The rows of a group lie close to one hidden flat surface of 10 dimensions, which passes through zero. Surfaces can cross.
Some rows, each with its group after it:
[ 11   0   3 -11   8   3  21 -30  34 -14   6 -16 -39] : Z912
[ 2  0 -6 -3  8  0  0  3 -6  5 -7  4  3] : Z796
[ 17  35  -5   4  -7   1 -17  13  24   0  10  -6   8] : Z912
[ -7  -5  -2   9   9 -10  -2  -3  -8 -10 -16 -39 -30] : Z401
[ 35  -1   7 -44  -4 -75  16  25 -12  10 -28 -28   3] : Z796
[30  6 10 29 -3 50 11 29 -6  2  6 50  7] : Z401
[ 22  26 -17  10  14  -2   1 -11   8  -2   4  11  26] : Z401
[ -1  -3 -11  26  34   2  21 -24 -12  34 -19 -20 -26] : Z183
[ 47   0 -31  16 -16 -17  10  36  -9  25  33 -15 -19] : Z796
[  3  -2  -9 -10 -54 -17 -29   0  -7  -1 -10  29  11] : Z183
[-33   3  12 -21 -10  10  11  14 -21  16 -16 -19 -15] : Z912
[ -6 -17   7  12   4  13  -4  -1 -15 -10 -16  10  -2] : Z796
[-11 -18  48  -7 -26  41  15  -3  36 -25  16   6 -38] : Z401
[  3  14  -3 -13 -18   6  23  22 -10  31  22 -11   7] : Z912
[  2  -3 -20 -10  -9  -4  -9   4   1 -15  10   3 -14] : Z912
[-21  20  -1 -11  -7  -7 -32  10  12  15   1  10  23] : Z912
[ -7   7  20 -15   3  20  36  18  -8  23  -9 -20 -29] : Z183
[-12  12   7  -1  26   5 -18  -4  22 -32  10   7  29] : Z183
[ 43 -16 -15   2  10   7  -2 -25  27   3   0  11 -15] : Z401
[ -1   2  -8   3   6   7   0   2 -14   1  -5   3  12] : Z401
[  2  -1  33   8  21  35 -26   0  32  -2 -29  19 -12] : Z183
[-33   4  -3 -22  -2  -3 -25 -20   0   7 -13 -27  26] : Z912
[ -9 -27  -2 -54 -10  27  -4 -20   5  -1  -6  10   8] : Z796
[-33  23  37  14 -18  22  12  -7  19 -21  21   2   6] : Z796
[ 25  12 -29  -3  20  -1 -11 -30  21  10 -12 -51 -12] : Z912
[ 22  25   2  23  11  -8 -26  22  -5  -8 -27 -14  16] : Z796
[ -3  -8  27  -3  10 -22  16   5   7   9 -14  13 -25] : Z183
[ 13   7 -26 -32  31 -21  25   9 -16   7   0   7   9] : Z796
[ -8  14 -17  -8  12  21  -2 -13  -4   7  -4  -4  18] : Z401
[ 32 -20 -11   0   3  18  -1  11  14  16  18  -4 -20] : Z183
[  8  -2 -24   2  13  13  14  -8 -15  -7  -1 -10 -14] : Z912
[ 20  24 -30   8  17  31   5 -12   6 -25   5 -16 -16] : Z912
[ 18   0  22   0  19 -38 -20  11  37 -12 -10   7  -9] : Z183
[-13  29   5   1  21  -5  18  -7  -3  15 -15  -8   6] : Z401
[ 18   1 -16   6 -12   3 -23  -2   1   2  -8  -8   2] : Z183
[-19 -16  -6   6  -4 -21  19 -24 -19  -7   8   9   6] : Z183
[-20  -2  -6  -9   4 -10 -12 -10   9  -3   7  -5  -2] : Z401
[ -2  18  25  -1 -10  13  11  -8  38  -5  17 -10 -15] : Z796
[ -5  -6  14  45  -3   2 -29   8  17  11   8  49  -1] : Z796
[  6  -8 -18  -3 -31  52 -19  -5   1   4  20  16  14] : Z183
[-13  -5  -5   3  19   0 -18 -29   6 -19 -14  10  13] : Z401
[ -6   4 -17 -11   5 -12  30  -9  -9   0  20 -16  -7] : Z796
[  1 -25 -24 -17   0  14 -33  -8  10  32   3  16   4] : Z912
[-16   0   7  -1  -2  21  -3  16   4  12  20  58  19] : Z401
[ -3  12   0   9 -24   0 -17  -2 -10   5 -21   6   7] : Z183
[-46   9  -5 -14  32 -30  -9 -15  17   0  -9  40 -19] : Z912
[-15 -15   0   1  -1 -23   1 -32  15   6   3  -9 -22] : Z796
[ 16  -2  12   2  -6   0 -11  16  13  22  -7  12  -6] : Z401

New rows. What belongs after each?
[ 32  24   2   5 -13 -18  -4  17  26  17  16  -8   4] : Z912
[ 21 -12  17  41  -9  13  -2 -32  10   1 -16 -39 -18] : Z183
[ 10  -7 -12  17  -1   8 -29  13  -4 -11  -4  -5  -5] : Z401
[ -2   9 -14  -9  14  10 -10 -13  17  20  -8 -25 -22] : Z401
[ 34   0  15 -13 -25 -35   4  -9  17  -2  -4 -19  13] : Z401
[  6  46 -19   7  -2 -18   3   8  14  15  26 -21   9] : Z796
[  0  -2  -2  10   6  -7  -5  15  -8  -3 -10  18 -13] : Z912
[ -1 -12  -6   8  -6  19 -17   4  -7 -17  -1  -8  -5] : Z401
[-22  -8  21  14 -35 -14   2  -6  -3 -21  18  -4   6] : Z796
[  6 -16  25  14   0 -14  38  14 -17  -7  -1  -6 -30] : Z796
[ 32 -21  -4 -25 -15   1  -3  18   7  25  -2   4 -14] : Z796
[-27   3  -7  27  -6  -1  -3  11 -35  35  -6   3   2] : Z796
[ 28   1   3  22   7  11 -20  30   7  28 -18   7 -23] : Z401
[ -1  13  -3  26  25  -5  -5  -5 -13  -1 -20 -21   7] : Z183
[  9  -3 -44  -8  19 -10 -15  -2  11  16  11  24 -23] : Z912
[-13  -4 -18   0   2  10  11   9 -19   1  19   7  -3] : Z401
[  7 -24 -17 -30  16  10  -1 -35   5  -7 -20 -24 -18] : Z796
[  8  15  -4 -12  -3 -40  -8  -1  19  21   5  -5  10] : Z401
[ 36 -14   8   4 -12  32  12  -1  18  -4  15  29 -11] : Z401
[ 14  -4 -45  -9  15   5 -30   1   5  37  -2 -15 -15] : Z401
[  8 -11  -4  -8 -13 -30  10 -15  -2 -25  15  -4  14] : Z401
[ -2  14 -22  -3   1 -20   8   8 -14  28   8 -10   2] : Z796
[  1   9 -16 -20 -26  17   6   0   0  41   2   9 -16] : Z183
[ -2  11 -11 -15 -24  15   8 -13   2   8  12 -28  -1] : Z183
[-14 -17 -14 -32   2   9   9 -25  15  14  19  17  -8] : Z796
[  4   5 -15  -5   5  20  -8 -12  18  -3  21  -7  10] : Z183
[ 14   8   0  -3 -11 -13  -4   8  22   7  12 -13 -16] : Z401
[ -3  -1   0 -18   0 -10  -8 -11   0   1 -19 -18   5] : Z796
[ 28  -9 -20  12 -13  30 -11   5   4 -26  21  -2  -9] : Z401
[ 21   2   4   6  12   9   1   2  -3  27 -14  48  29] : Z401
[-23 -19   1   9   7  28  17   2 -33 -21 -10 -24 -31] : Z401
[ 14  -9 -17 -10  -7  -2  22  11  -8  19  21  -4 -21] : Z401
[ 10   6   0  -8  -1 -31 -13   1   8   1 -25 -13 -14] : Z183
[  5   8 -10  14  14  -5 -17   4  14   5  -5 -14 -26] : Z401
[ -8 -30  37  23 -11   0 -15  -8   8 -63 -16 -18 -32] : Z401
[  1  -5   2  20  14  22   2  10  -6  -1  -3  27 -10] : Z401
[ -7  -9  14   5  -9   4  17  15 -21 -24  -2  10 -12] : Z912
[  8  -5 -15   0  29   6   1  -1  10  -2  19  -3   2] : Z183
[-10  18  -1 -11   3  -2 -22  -3  21  17  -1  19  18] : Z796
[ -6  31   4 -15  19  22  26  27 -12  30  -9   5   4] : Z796
[  1  10  25   7 -30   7   5  20  15   4  24  10   0] : Z796
[-17 -11  -4  10 -23 -25 -17  -5 -16  -8   8   2  19] : Z796
[ 12 -41 -20 -25  -3   5 -17  -2  -6 -20  -2  11 -11] : Z183
[  0   3  -5 -38   5 -12   0  44   0   1  13  33   3] : Z183
[  4 -11  18  13  -9 -17  -2  -1   6 -25   3   6   0] : Z796
[ 12  -2   0   4   9   2 -18  -3  16   4 -10   9  -4] : Z796
[  5  -1 -31 -16   7 -12  -2  -4  -9  27   2 -13   3] : Z401
[ 12 -24  26  40  -1  -2  29  -4   7   4  32   8  -5] : Z183
[ 11  -2 -11  11  -9  -3   4  14   5 -12  29   1 -20] : Z401
[ -3   7 -24  -8   9   7  -5  11 -21   5  -5  -1   9] : Z183
[  3 -14  12  -5 -23  -1  -6   0  -2 -22  -4  -2   0] : Z183
[-29  10  -5   7 -12  -1  13  -7 -27  -2   9  17  26] : Z183
[ 10 -19   0  38  25  -9  -9 -32  20 -33  -2   0 -26] : Z796
[ 29 -19 -15  18 -17  10 -19  -8  26 -16  32   5 -12] : Z796
[ 20 -15   4  11   3  10 -11 -19  29  -7  -3 -11 -30] : Z796
[-26  23  -5 -23  -9  26  -3  -8   9 -20   4 -17  -6] : Z912
[-30  11   2   7  15  -7  -3  25 -16  24 -17 -28 -30] : Z401
